The rows are grouped in 4 different ways at once. Each group adds its own fixed numbers to the row, and there is some noise. The rows also spread widely along 16 directions, which tell nothing about the answers.
In the rows, zero is written as 128.
Known rows, each followed by its group in each grouping:
[119 141 159 163 123 159 123 119 129 147  94 105 125 151 150 166 159 103
 118 111 128 162 119 133  96  99 140  70 105 101 150 123 122 180 154 192
 147 142 135 125 131 130 130 125] : ruf q_804 (0) V
[131 133 140 116 153 138 100  90 146 123 146 130 121 157 154 122 136 116
 108 158 151 112 121 121  92 120  97  92 118 134 120 122 136 161 160 156
  82 148 115 183 168 131 163 141] : lutum q_105 (1) H
[138 117 132 125 150 101 168 131 109 101 120 108 111 118 133 134  96 169
 158  88 129 113 167 138 109  94 149 122 138 114 134 130 146 127 129 163
 156 139 132 120 108 116  94  96] : zuz q_882 (1) S
[ 99 137 133 131 121 137 123 112 178 140 126 133 151 148 152 113 106 104
 133 162 132 133  92 163 101 136 140 135 122 131 134 133 124 123 174 147
  86 135 107 142 171 108 157 129] : ruf q_926 (0) Y
[ 97 130 131 122 110 153 134 115 114 107  95 108 135 123 122 127 124  89
 109 131 129 131 132 142  87 107 126 143 111 139 167 119  82 129 154 105
 160 128 174 108 166 137 128 146] : zuz q_670 (2) S
[ 79 127 127 116  78 125 132 114 134 137 136 107 121 147  77 100 136 142
 154 127 133 129 113  92  99 141 166 132  95 135 117 111 170 149 105 127
 135  69 119 139 125 123 127  96] : lutum q_882 (2) V
[154 118 139 150 156 132 132 157 132 112 118 115 114 121 137 168 122 127
 115 131 145 158 140 164 168 135  95 126 124 122 152 147 103 102  98  77
 136 144 145  86 100 129 134 129] : lutum q_926 (2) A
[131 114 140 114 125 125 113 106 136  94 116 107 103  90 105 137 145 105
 119 126 133 152 146 120  99 127 124 115  70 126 107 129 148 132 142 114
 106 145 104 140 145  96 123 120] : lutum q_804 (2) A
[ 93 159 127 127 106 127 174 155 118 160 110 131 135 158 131  44 116 131
 120 127 123 103 132  78 115 112 172 173 171 133 174 155 131 127 180 138
 179 133 143 104 124 155 108 155] : zuz q_292 (2) Y
[ 97 157 116 138 133 146 114  89 129 140 110 157 199 147 180 145 160 119
 117 133 124 144  94 170 107 117 128  91 121  97 121 109  82 186 147 168
 122 130 140 110 173 135 174 135] : zuz q_670 (0) H
[133 151 139 137 137 112 118 115 140 130 131 139 143 151 158 133 129 153
 164 120 132 127 104 125 151 139 146 136 131 105 124 140 151 127  95 139
 109 119 106 119 131 111 131 102] : ruf q_292 (2) S
[126 121 142 127 120 136 165 142 129 142 116 119 122 130 130 155 115 134
 111 100 145 147 139 155 104 114 185 104 103  83 130 126 118 128 138 168
 145 126 116 126  97 124  96 118] : lutum q_105 (2) V
[136 130 144 138 123 137 146 133 111 141 111 106 131 125 134 130 156 129
 102 120 134 125 134 114 126 121 123  92  95  95 138 137 128 149 127 133
 177 125 133 123  97 115 122 146] : zuz q_105 (2) Y
[131 154  71 109 143 131 121 144  88 130 138 134 128  96 100 118 143 130
 129 122 105 135 157 117 146 109 147 131 157 165  99 108 134 114 155 119
 125 176 108 133 132 137 148 139] : ruf q_105 (1) H
[164 120 127 112 102 114 162 168 110 147 115 107 124  65  98  97 153 118
 114 114 108 105 130  73 143 130 169 152  89 128  92 146 157  80 175 135
 152 141  89 165  82  70  94 164] : ruf q_882 (1) Y
[141 136 110 117 141 126  83 115 139 131 111 123 149  81 114 111 126  79
 169 151  91 135  96 140 146 123 142 159 119 161  98 126 139 105 152 118
 107 181 101 140 160  77 142 152] : ruf q_292 (1) S
[115  97 144 137 161 147  45 161 114 134 153 110  88 176 101 124 118 115
 168 149 107 133 140  74 115 158  51 158 181 242 142 148 186 150 138 141
 123 138 143 137 131 147 129 163] : ruf q_882 (2) H
[147 141 119 153 133 109 180 116 123 123  84 124 130  83 140 116 139 122
 125 104 109 131 129 117 158  72 177 129 137  85 138 129 129 122 153 138
 152 168 143 101  92 136 103 121] : ruf q_292 (1) Y
[141 139 144 125 118 161  64 173 116 176 109 118 119 162 103 134 117  77
 169 154 117 119 101 114 171 139 157 146 110 141 146 153 143 100  60  79
 148 125 120 127 128  87 107 163] : lutum q_670 (2) Y
[119 123  91 114 150  99 106  62 148  98 151 131  87 133 105  71 141 136
 135 148 133 120 142  73 155  99  83 104 181 142 111 129 202 197 117  94
  73 159 142 146 123 207 141 117] : ruf q_882 (1) H
[121 130 145 149 134 115 135 124 176 125 112 105 101 143 120 101  88 107
 153 153 135 128 115 148 145 113 127 148 134 115 175 152 149 105 103  88
 121 141 142 108 127 113 124 108] : zuz q_926 (2) Y
[ 97 125 118  86 101 173  63 154 144 160 137 117 147 145  97  92 115  71
 140 179 117 132  97 138 114 177 120 149 114 187 111 149 137 128 146  97
 124 127  95 145 161 101 140 186] : ruf q_882 (0) A
[154 108  98 140 139 108 200 153 110 152 121 123 162  61  90 119 111 139
 113 119 111  90 135 134 142 103 155 152 150 110 105  88 113  88 172 154
 146 125 150 151  87 132 120 154] : zuz q_882 (2) H
[160 147 164 173 148 156 107 163 134 189 131 132 142 159 154 204 146 116
 113 122 135 137 100 141 143 140 149  85 106  94 139 120 111 103  97 188
  97 120 113 178 112  87 144 133] : zuz q_105 (2) H
[117 162  93 130 140 134 176 156  73 110 137 132 129 124 130 162 132 168
  93  94 145 129 183 148 127 101 143 113 156 136 153  99  68  96 131 115
 143 140 158 111 130 163 153 104] : zuz q_105 (1) H
[125 135 152 123 116 154  75 196 135 162 156  89 119 171 115 135 155 127
 141 147 142 161  97 118 158 206  98 127  88 168 127 170 151 107  83  80
 149 104  93 130  96  71 154 139] : ruf q_292 (1) V
[122 120  96 124 129 111 143 169 113 141 130 150 167  78 105 157 136 158
 129  89 105 170 135 141 145 163 177 148 122 122  77 113 125  94 131 141
 115 126 103 105  95 108 127 115] : zuz q_292 (2) Y
[133 128 113 127 139 143 117 156  71 144 148 129 121 143  95 164 150 156
 111 108 136 107 162  83 143 133 116 106 157 151 122 100 120 137  91 129
 126  98 156 147 114 179 134 140] : zuz q_882 (2) S
[141 110 143 130 132 119  82 119 142 110 116 154 102 127 115 170 145 112
 125  89 117 170 136  89 142 137 148 125 134 117 118 153 159 135  79 136
  62 139 123 130 108 152  81 108] : zuz q_882 (2) V
[129 114  72 121 158 126 154 138  97 132 139  94 162  72  89 130 111 145
 155 143 113 115 138 183 135 108 112 125 129 149  87  74 115 124 161 119
 173 147 134 119 122 112 168 144] : ruf q_292 (0) H
[120  79 125 136 139  97 176 114 173 103 136 132 133  85 126 110 117 147
  88 132 145 144 131 130 114 145 112 146 130 111 104 122 130 129 184 124
  84 127 138 131 107 161 138 126] : lutum q_292 (2) Y
[ 90 148 141 101 102 118  78 132 129 116 139 133 124 162 125 104 153 145
 152 104 122 161 125  74 106 185 144 150 104 160 111 164 172 137 103 128
 120 110  87 114 143  96 125 104] : zuz q_292 (2) S
[137  84 151 153 133  83 162 144 131  95 127 118 109 101 120 140 131 168
 126  91 127 140 153  87 124 151 109 146 117 123 120 142 162 113 128 135
 133 107 140 102  70 128  98  99] : zuz q_926 (2) Y
[114 101 124  93 130 105  96 131 148 121 151 159 126 126 117 106  85 130
 156 134 122 125 133 106  92 161 154 186 140 166  91 139 169 103 152 147
  59 126  84 154 161 116 104 126] : lutum q_670 (2) A
[155 141 143 123 147 166  81 115  73 167 112 124 148 169 153 168 145 106
 142 141 131  68 110 120 131  87 125  66 112  97 128 104 111 175  75 161
 155 117 144 167 155 118 124 166] : zuz q_670 (1) A
[107 125  96 116 120 134 148 137 170 192 129 125 196 117 117  57  95 113
 150 170 116 128  80 184 144 145 163 131 136 103  91 119 128 148 171 142
 155 129  98 125 110 110 147 160] : lutum q_105 (0) S
[113 140 101 113 153 115 131 125 147  98 139 119 141 107 145 117 109 148
 149 132 126 161 139 182 123 141 103 145 147 158 120 141 127 123 164 116
 112 173 101 101 151 109 162 110] : ruf q_804 (1) S
[133  66 110  83 152 125  87 118 127  81 121 132 165  61 132 120 130 102
 127 145 102 146 135 152 109 165  49 146 110 168  59 148 131 161 189 107
 132 167 111  96 136 121 125 192] : ruf q_804 (0) Y
[123  90 121 129 128 157 118 118 110 132 100 133 175  64 105 196 126  85
 113 131  98 124 108 166  78 115 149 125  92 135  93  65  74 114 168 179
 100 126 145 166 170 104 135 162] : zuz q_882 (2) Y

New rows. What belongs after each?
[146 129 102 141 166 113  66 120 136 125 131 159 134 108 118 136 139  98
 146 145  97 141 116 106 168 127 100 152 174 167 111 122 138 113 114 109
  54 170 137 143 156 138 152 137] : zuz q_670 (1) H
[132 152 104 157 107 164 160 168  83 175  95 101 135 113  80 143 151  91
 101 136 120 111 123 126 171  81 172 103 129 112 161  88  71 100 109  87
 176 130 186 127 102 153 141 153] : zuz q_926 (1) Y
[130 165 177 157 116 167  73 130 161 171 100 110 101 189 146 129 155  73
 136 152 137 157  87 112 132 127 148  95  93 117 173 164 155 148  98 145
 116 139 104 151 146  82 137 139] : lutum q_882 (2) A
[125 149 132 114 118 111 189 105 152 113 107 111 140 113 156  88 123 141
 106 113 149 132 137 161 115 115 150 114 112  63 139 154 126 145 158 130
 152 146 111 103 117 114 120 117] : zuz q_804 (2) S
[105 156 113 119  99 135 127 109 165 129 134 135 150 127 127 118 136 116
 112 151 150 145  94 151 143 147 157 122  97 110 124 116  99 108 114  81
  80 115 115 146 156 118 167 111] : lutum q_105 (1) S
[147 132 130 138 136 126 155 147 137 163 111 128 133 123 126 108  98 114
 139 133 121 104 114 134 149 101 172 142 148 103 135 132 123 107 149 145
 134 148 134 137 109 127 105 144] : lutum q_804 (1) H
[142  96  91 111 166  98 100  91 102  48 141 125 123  73 112 152 138 157
 157 129 119 131 155 126 158 124  46 130 150 170  91 109 141 145  98  70
 103 147 149 106 134 160 148 113] : ruf q_882 (1) S
[123 145 108  78 124 136 126  99 121  97 116  82  79 126  91  76  86  91
 150 159 140  85 149 130 129  72 143 140 124 144 155 131 141 114 119  47
 151 170 143 134 164 133 113 136] : ruf q_292 (1) S
[146 158 118 123 158 135 143 154  94 176 143 128 134 163 153 127 125 162
 142 123 135 101 145 129 133 101 156  90 149 118 116 121 143 147 142 189
 148 146  93 148 120 115 141 131] : lutum q_926 (1) A
[140 153 104 146 157 101 156  93 126  84 135 130 105  93 138 172 164 172
 102 100 151 160 165 125 147 103 130  91 121  97 118 104 136 126 113 109
  64 156 117 128 132 148 171  74] : ruf q_292 (2) Y
[116 116 151  90  93 115 146 125 130 107 135 157 142 126 159 131 134 151
 107 106 142 104 122  90  80 163 165 154  90 122  97 150 130 102 163 166
  85  90  93 164 142 106  96 132] : ruf q_882 (1) Y
[135  80 157 145 129 141  80 110 140 140 100 112 145 104 116 124 142  71
 152 150  88 128  83  98 109 134  91 145 116 162 110 126 155 165 173 178
 139 133 141 150 128 110 111 184] : ruf q_882 (2) S
[152  73 138 156 168 118 151 128 126 111 130  82 121  87 105 180 100 139
 136 130 137 114 141 166 102 109  94 105 102 116 118  81 122 125 128 148
 138 124 155 149 109 110 134 122] : zuz q_292 (2) A
[135 128 121 106 130 135 130 127  84  92 107 111 105 111 127 133 151 130
 112 116 134 127 163 112 135 101 120 101 107 131 132 139 122 144 119  88
 166 149 141 104 120 139 115 140] : lutum q_882 (1) Y
[129 125 148 176 154 152 114 125 125 139 142  64  88 171 110 179 133 143
 141 148 166 126 122 140 136 103  83  50 102 126 157  82 129 162  67 116
 133 103 175 160 126 140 181  92] : lutum q_292 (1) S
[143  97 122 149 151 117 114  85 144 110 109 143 181  94 143 154 106 107
 164 164 117 114  79 189 166 117  85 147 144 105 123 106 101 140  96 100
 126 123 164  95 125 143 130 144] : ruf q_105 (2) V
[ 97 135 118 125 122 127 103 144 110 107 151 116 103 144 103 153 136 153
 152 108 131 149 157  98  98 145 131 136 121 187 122 112 147 110 125 129
  98 111 118 138 161 121 148  81] : ruf q_670 (0) S
[113 180 108 127 105 117 154 143  88 108 128  96  77 131  91 127 156 166
 140  91 145 143 181  81 136 112 162 125 119 142 151 123 158 106  94  90
 145 125 119 110 126 128 135  69] : ruf q_804 (2) S
[100  95  93 117 125 154 130  79 141  98  96 112 166  56 113 139 138  75
 106 144 111 168 104 201 107 106 124 101  98 111  97  88  86 172 175 109
 132 161 153 107 137 149 144 152] : ruf q_292 (1) A
[146 137 123 142 172 150 104 104 125 121 134 103 120 136 153 178 177 130
  92 137 158 160 131 163 156 119  65  46 107  99 127 118 124 187  98 104
 122 156 139 126 114 145 182 138] : ruf q_292 (2) H
[123 102 133 180 149 130 136 130 139 134 108 109 126 105 117 142 123 117
 144 117  98 160 117 124 120 103 122 130 161 153 137 104 132 141 180 175
 131 154 170 123 105 157 130 122] : ruf q_292 (1) S
[102 103  97  72 102 160  98  90 155 120 125 103  95 107  64 119 118  60
 100 140 138 146 134 137  99 111 171  93  88 113  91 111 144 153 135  79
  78 145 123 170 151 161 107 145] : ruf q_670 (0) S
[146 143 135 131 136 116 143 106 109  90 103 134 121 111 163 145 147 137
 122 104 130 123 141 117 136  96 133 128 128 116 144 146 120 121 136 138
 126 153 135 115 127 128 114 119] : ruf q_882 (1) H
[114  61  91  92 154 112 147 151 154 115 148 132 140  95 109  99  78 142
 119 115 126 158 149 179 134 160 112 145 165 122  85 151 140 148 155 100
 132 150 139  92  67 172  92 148] : zuz q_670 (1) H
[160 143 137 140 141 114 111 115 107 117  91 109 108 106 117 145 115 102
 182 125 102  95 125 113 139  74 160 131 102 122 139 119 146  92  92 127
 138 159 125 137 147  69 108 108] : zuz q_926 (1) Y
[116 115 146 122 125 135  86 110 117 120 126 114 131 156 127 124 122 122
 167 147 126 116 117 113 112 141  98 134 113 158 131 127 143 153 106 121
 150 107 138 120 147 122 131 137] : lutum q_105 (2) S
[143 120 125 118 153 109 125  99 127  92 129  97  89 101 100 117 116 131
 150 138 135 112 159 112 111  97 107 131 118 156 123 116 165 124 142 122
 107 156 117 158 157 109 140 113] : lutum q_882 (2) S
[107 130 145 110 136 136  94 166 133 140 149  99 122 173 130  76 124 130
 148 152 130 126 134 107  94 174  69 146 133 197 141 176 167 136 163 135
 163 131 100 132 142  84 148 158] : zuz q_882 (0) H
[163  87 168 144 145 140  80 107 150  94  99 153 139 101 159 222 149  85
 102 127 128 159  99 146 135 147 107 120  71 101 111 133  90 113 103 121
  64 131 134 128 137 109 121 145] : lutum q_926 (2) Y
[178 146 135 157 150 137 114 116  80 127  95 117 123  98 120 173 159  95
 123 136 115  85 140  83 132  68 120 108 112 136 132  86  98 112 141 145
 123 157 156 166 170 116 148 152] : lutum q_804 (0) H
[128 119 107 119 123 119 175 112 104 147 117 113 143  95 111  93 149 142
 110 113 124 113 142 102 114  98 157 104 119  97  94 106 145 172 179 164
 169 129 131 137 102 144 120 145] : lutum q_670 (2) S
[156 134 110 134 137 123 152 144 139 139 118 107 109  97  80 158  75 108
 148 132 136 106 132 172 159  91 190 141 119  97 144  95 110  45  78  81
  93 136 134 160 138  99 116 103] : zuz q_670 (2) S
[143 188  76 136 157 119 156 176  74 126 114 113 127  93 113 140 137 158
 155  89 108 164 173 160 186  92 168 122 157 133 140 123 108  83 102  92
 177 190 120  69 110 102 151  92] : zuz q_292 (1) S
[124 155 104 142 157 167 106  89  95 153  96 106 132 139 120 127 131  83
 154 167 113  98 118 142 136  46 125  89 156 130 152  82 125 185 128 134
 158 171 165 133 168 159 158 163] : ruf q_292 (2) Y
[130 118 117  91 131 119 147 142 109 126 140 130 125 132 131 123 109 161
 128 116 150 107 146 130 138 131 164 120 114  98 101 138 134 126 104 108
 137 118 116 125 105 134 107 124] : lutum q_292 (1) Y
[135 131 148 128 124 142 108 132 184 124 113 139 159 111 162 135 143  85
  88 144 139 178  95 165 133 169 110 131  95 115 122 164  85 112 167 109
  81 153 106 121 153 102 155 155] : lutum q_804 (0) S
[ 97 156 110 123  97 134 126 128 125 152 112 140 179 121 121 100 144 117
 149 133 108 147  94 139 133 146 171 150 112 129 112 121 116 129 141 131
 157 116 111 100 133 103 143 132] : lutum q_105 (2) S
[144  98 119 107 129 126 126 132 126 126 104 106 118  89  82 111  87  95
 168 129 107 110 134 131 132  97 163 146 120 133 109 127 146 111 135 118
 150 148 127 129 120 110  84 147] : lutum q_882 (0) S
[111 176 147 115  87 130 125 108  99 133 122 119 115 193 135 120 133 143
 163 136 150  65 113  80 124 111 170 132  96 115 158 130 151 122  63 114
 149  75 121 139 158 109 120 102] : ruf q_926 (2) Y
[121 138 124 129 120 155 124  82 116 123 101 133 169 117 152 159 138  97
 120 149 134 116  99 176 125 104 137 104  96  89 134  98  87 150 115 123
 138 119 141 122 156 127 140 147] : ruf q_105 (2) A
[177 152 107 110 160 110 161 158  78 166 117 121 144 110 132  91  98 153
 184 123 112  71 151 133 169  78 175 125 157 100 106 130 155 129 129 162
 192 168  93 119 102  94  93 149] : lutum q_804 (1) A
[ 99 139 123 132 109  96 162 107 129 110 113 120 125 108 117  71 135 138
 140 131 120 122 136  84 100 110 145 166 118 142 138 127 156 124 177 127
 141 128 127 115 146 117 133 110] : lutum q_670 (2) Y
[124 113 149 126 142 136  92 129 124 125 139 132 118 164 134 144 118 129
 136 144 141 113 126 100 119 139 105 134 128 151 134 132 135 133 107 123
 106 113 142 140 145 144 131 141] : lutum q_292 (2) Y
[112  90 168 164 111 140 145 122 151 102  96 107 112 125 117 130 122  91
  97 137 137 141 119 109 101 121  90 155 128 137 180 135  96 132 161 110
 139 112 199 101 122 176 111 142] : lutum q_804 (2) V
[ 74 183  93 148 108 121 158 157 105 111 132 119  89 144  81 136 129 165
 131 100 135 165 175 107 126 117 176 149 149 173 175 105 124  74 104  82
 110 122 143  95 148 147 160  51] : zuz q_926 (2) Y
[124 177 105 147 138 105 128 105 134 155 130 123 131 158 110  50 103 129
 194 182 114  71 109  92 146  82 133 159 182 167 149 104 159 122 143 128
 128 142 130 143 184 125 174 115] : lutum q_926 (0) S
[113 137 134 149 135 128 104 113 156 142 134 150 118 162 139 123 128 111
 134 147 121 125 114  88 106 123 129 137 160 164 137 123 150 130 169 169
  61 138 123 160 171 151 151 124] : ruf q_926 (0) Y
[130 121 172 154 120 163  70 154 123 127 106 128 118 143 134 209 170 100
 116 115 131 178 111 119 137 162 122 111  75 140 142 147 110 112  85 121
 105 112 128 125 131  97 130 132] : lutum q_882 (2) Y
[162 153 129 146 146 103 126  98 141 120 126 141 146 110 146 141 117 128
 155 153 131  92 112 130 136 103 134 135 115 122 123 102 115  85 127 139
  79 141 108 166 183  86 164 109] : lutum q_105 (0) S
[123 153 117 125 138 133  93 157 102 119 134 120 122 141 120 147 145 136
 143 125 129 155 143 120 145 144 116 134 112 170 129 135 123 105 105  89
 134 141 119 103 147 102 165 118] : lutum q_292 (0) H
[145 126 150 157 133 114 144 130 179 144 147 138  95 149 125 101 131 120
  78 153 159 112 115  56 146 136 119 154 156 128 154 138 138  98 151 113
  46 122 150 183 123 175 142 137] : lutum q_292 (2) H
[137 123 158 174 131 173  98 149 153 191 117 114 127 180 132 169 143  88
 117 144 137 151  83 140 160 133 134  75 125 103 146 124 109 154  97 144
 121 117 159 147  96 148 139 144] : lutum q_926 (1) S
[112 134 125 114 111 111 150 129 131 125 114 105 114 121 108  78 101 128
 167 116 115 125 135 106 125 112 171 168 130 132 134 147 170 116 143 124
 167 137 119 106 112 112  90 118] : ruf q_292 (2) S
[140 146 154 129 117 132  93 132  96 148 107 124 126 168 125  90 135  97
 167 158 108  68 102  56 144 117 123 172 129 160 156 148 149 122 115 117
 178 117 145 125 141 110 110 170] : lutum q_926 (2) H
[133 158 122 128 123 145 112 149 101 150 118 137 125 153 119 142 132 122
 139 111 124 114 128 104 161 108 172 115 154 122 144 127 117 119  80 126
 122 125 145 137 125 147 108 125] : zuz q_882 (1) S
[149 111 134 172 162 105 153  90 117 111  97 112 108  98 123 141 120 129
 144 116 114 113 151 110 121  62 125 101 147 106 144  95 152 152 133 167
 138 156 162 131 113 151 115 110] : zuz q_105 (2) Y
[ 76 144 125 150  98 150 142 151 117 148 125 118 164 137 121 151 161 150
 119 113 132 171 115 149 103 163 147 107  98 129 134 105 108 140 129 154
 150  83 127 111 122 109 160 106] : zuz q_882 (2) A
[129 140 156 165 149 133 121 105 160 156 155 121 125 192 154 131 124 142
 122 174 166  97 100 120 113 132  88 102 134 124 154 107 135 144 123 159
  82 100 139 186 156 132 182 122] : lutum q_105 (2) H
[150 119 135 148 163 148 132 134 109 127 104  87 119 109 122 157 110 101
 143 134 118 117 139 156 112  82 117 127 130 146 150 102 113 117 162 150
 159 167 152 137 141 109 136 148] : ruf q_292 (2) S
[159 133 161 141 147 120 142 152  87 140 109  79 119 150 152 126 115 160
 196 112 123  89 142 121 134  99 120 110 115 121 147 152 166 143 116 174
 232 128 117 109  94  71  97 130] : ruf q_882 (0) S
[122 132 128 141 108 143 168 167  90 105 124 125 123 114 130 194 166 159
  68  83 155 153 171 113 119 139 137 105 104 120 139 119  79  98 137 111
 129 105 152 110 107 157 133 114] : ruf q_804 (0) Y
[112 117 119 106 133 155  75 130 126 129 104 129 109 120 105 145 119  84
 159 115  99 173 136 142 122 120 164 124 131 146 111 149 166 148 119 133
 116 170 104 110 127 123  91 142] : ruf q_882 (2) Y
[137  87 126 127 165 162  71 146 119 115 120 112  90 129  93 165 106  88
 132 140 126 159 149 142 155 121  94 114 145 154 137 131 130 148  81  68
 127 159 168 100 109 172 111 153] : lutum q_292 (2) A
[111 152  99 146 150 141  67 117  92 119 151 143 131 148 120 185 188 155
 122 127 130 164 146 109 144 149  77  72 135 162 115  92 131 164  68 111
  85 122 131 127 151 156 199 103] : zuz q_105 (2) Y
[ 99  99 116 144 137 135  72 121 133 104 139 128 100 135  77 178 114 124
 159 123 122 175 140 124 130 146 115 125 139 173 120  98 142 133  75  97
  76 114 155 118 133 171 135  88] : lutum q_105 (2) S
[138 102 115 142 142  98 133  99 156 117 119 140 148  89 117 151 108 125
 160 129 113 136 108 155 138 120 155 136 110 105  87  99 136 114 129 142
  89 129 123 126 125 113 129  98] : lutum q_926 (0) H
[105 176 141 148 103 115 171 130 146 136 127 138 121 164 161 121 135 166
 123 110 159 144 125 116 124 127 196 114 109  91 155 143 130 106 118 142
 107 108 103 128 124 113 141  71] : lutum q_105 (1) Y
[132 132 135 117 126 140 114 146 130 116 125 119 111 152 135 144 106 115
 127 129 149 128 136 136 140 128 127 140 130 131 157 151 109  99 103  78
 124 127 143 116 140 140 113 130] : ruf q_670 (0) S
[115 120 121  96 125 131 135 108 116 129 139 111  84 155  92 101 129 139
 104 107 149 110 167  70 116 110 150  92 140 104 119 123 167 180 107 120
 126 116 149 152 106 201  92 126] : zuz q_292 (2) S
[141 106 128 129 140 107 153 133  80  60 129  88 103  82 118 160 150 172
 133  95 132 127 177 108 106 117  79 124 102 167 123 116 129 115 145 124
 160 128 144 117 118 111 134 105] : ruf q_882 (1) S
[125  97 114 135 136 123 190 172 160 177 125 103 133 118  86  53  52 111
 144 158 118 102 123 152 144 111 153 185 185 135 143 131 138  99 193 126
 170 144 152 121  87 148 105 165] : lutum q_926 (2) S
[115  91 140 156 137 155 109 109 138 128 127 110 134 141 122 189 120 114
 133 141 142 132  99 170 125 129  98 103 118 120 138  92 110 151  95 130
 108  93 178 142 123 156 138 130] : ruf q_882 (2) H
[115 111 110 163 151 138  86  91 116  72 143  82  77 110  67 204 134 131
 157 146 134 134 149 125 109  94  68  93 124 203 140  48 129 124  89  93
  61 121 180 171 182 155 190  71] : ruf q_882 (1) S
[122 141 132 134 102 147 110 141 110 143 120 104 126 125  97 135 156 108
 120 126 121 130 131  95 109 130 140 106  90 145 129 110 121 116 128 129
 145 116 131 154 139 106 142 131] : zuz q_105 (0) S
